The groups are shells around one centre, one inside the other: the same stretched ball of 6 dimensions in 6 sizes.
In the rows, zero is written as 100.
Some rows, each with its group after it:
102  112  86  101  105  129  136  90 | (1)
106  122  104  108  137  118  94  76 | (4)
144  94  93  92  83  103  120  80 | (4)
89  108  107  76  77  105  145  113 | (3)
141  121  108  110  123  103  75  66 | (2)
79  118  115  78  109  86  113  116 | (1)
135  77  59  101  88  123  158  81 | (5)
158  99  97  136  136  140  102  29 | (0)
152  113  95  125  130  121  87  50 | (0)
119  93  100  78  83  103  127  93 | (3)
114  111  108  77  83  100  112  97 | (4)
118  118  118  113  120  133  108  60 | (1)
170  103  107  116  106  127  91  39 | (5)
90  94  89  71  97  109  134  106 | (5)
155  100  108  113  117  116  91  48 | (3)
130  83  75  89  88  88  137  99 | (5)
115  88  86  82  85  86  139  107 | (1)
120  125  133  90  88  104  100  84 | (1)
122  101  70  119  118  137  139  72 | (4)
96  124  105  109  122  83  116  107 | (0)
114  97  86  102  82  113  162  96 | (0)
115  110  88  102  105  133  127  78 | (1)
153  97  96  107  107  130  103  50 | (4)
156  96  104  138  139  129  104  33 | (2)
112  108  72  107  102  111  143  99 | (4)
121  122  123  105  96  109  113  80 | (3)
120  76  61  111  123  112  149  83 | (0)
120  94  69  113  104  134  155  78 | (4)
137  89  89  135  154  129  112  43 | (2)
75  123  119  73  70  76  144  139 | (2)
151  83  86  94  98  106  112  68 | (5)
113  121  124  100  100  88  111  95 | (3)
117  95  99  109  139  124  109  61 | (1)
110  132  113  114  134  123  90  71 | (0)
110  107  97  84  76  114  139  99 | (3)
141  115  92  118  127  116  92  63 | (0)
141  122  105  125  124  121  94  58 | (1)
69  110  104  72  87  74  146  140 | (0)
102  89  87  69  87  82  135  117 | (5)
105  125  126  108  101  103  126  91 | (2)
130  115  123  103  123  97  79  70 | (3)
105  135  142  84  98  74  84  104 | (2)
131  93  97  91  89  89  124  92 | (3)
127  117  99  119  121  141  110  57 | (4)
91  107  78  115  150  126  124  83 | (2)
133  134  111  120  122  102  84  73 | (2)
113  99  109  73  70  117  135  92 | (5)
142  99  85  96  79  121  129  77 | (5)

New rows, each followed by its group:
129  112  107  107  118  135  100  57 | (1)
133  108  112  96  72  93  129  92 | (5)
122  102  123  102  95  117  129  72 | (2)
118  136  141  90  91  82  85  95 | (2)
120  84  71  92  93  110  146  93 | (3)
146  104  85  110  111  118  104  64 | (0)
139  101  83  109  117  136  108  57 | (5)
116  103  115  95  121  88  97  85 | (3)
113  98  88  89  73  99  154  107 | (1)
94  137  132  84  98  98  97  102 | (0)
74  99  85  77  96  100  155  124 | (1)
123  127  110  108  105  92  103  91 | (4)
108  119  92  92  96  98  118  105 | (0)
75  100  91  93  131  121  137  97 | (2)
79  117  111  79  100  75  124  126 | (1)
82  119  124  80  102  98  117  108 | (3)
137  84  77  109  92  136  152  66 | (0)
120  105  111  119  142  135  103  50 | (0)
99  126  105  80  77  104  124  112 | (2)
112  117  108  122  131  130  115  65 | (1)
72  95  79  86  106  82  161  133 | (2)
121  127  110  114  129  112  90  72 | (3)
106  83  58  91  91  116  166  104 | (0)
113  110  106  90  115  71  95  103 | (2)
133  118  121  108  137  108  66  58 | (5)
112  100  120  90  92  120  130  78 | (0)
92  132  104  86  94  96  115  115 | (2)
88  98  91  99  143  112  120  89 | (5)
99  129  135  92  118  96  88  90 | (1)
139  96  92  127  131  109  116  62 | (1)
138  112  126  117  126  135  91  41 | (0)
93  102  118  66  89  108  121  99 | (2)
84  96  59  93  106  121  163  112 | (2)
94  124  104  108  111  139  133  82 | (2)
87  89  77  78  87  99  163  121 | (1)
139  71  83  88  77  115  150  77 | (2)
75  113  99  98  120  123  141  100 | (0)
115  115  114  116  145  125  92  59 | (1)
134  117  105  110  110  98  99  79 | (3)
95  107  127  68  65  96  139  111 | (2)
140  107  106  95  104  111  91  68 | (0)
115  81  78  102  118  120  141  78 | (3)
155  85  88  99  94  105  115  67 | (0)
112  110  90  102  122  116  110  82 | (3)
148  111  88  127  132  131  96  49 | (0)
97  92  94  96  119  126  137  81 | (4)
122  106  97  128  143  132  113  56 | (1)
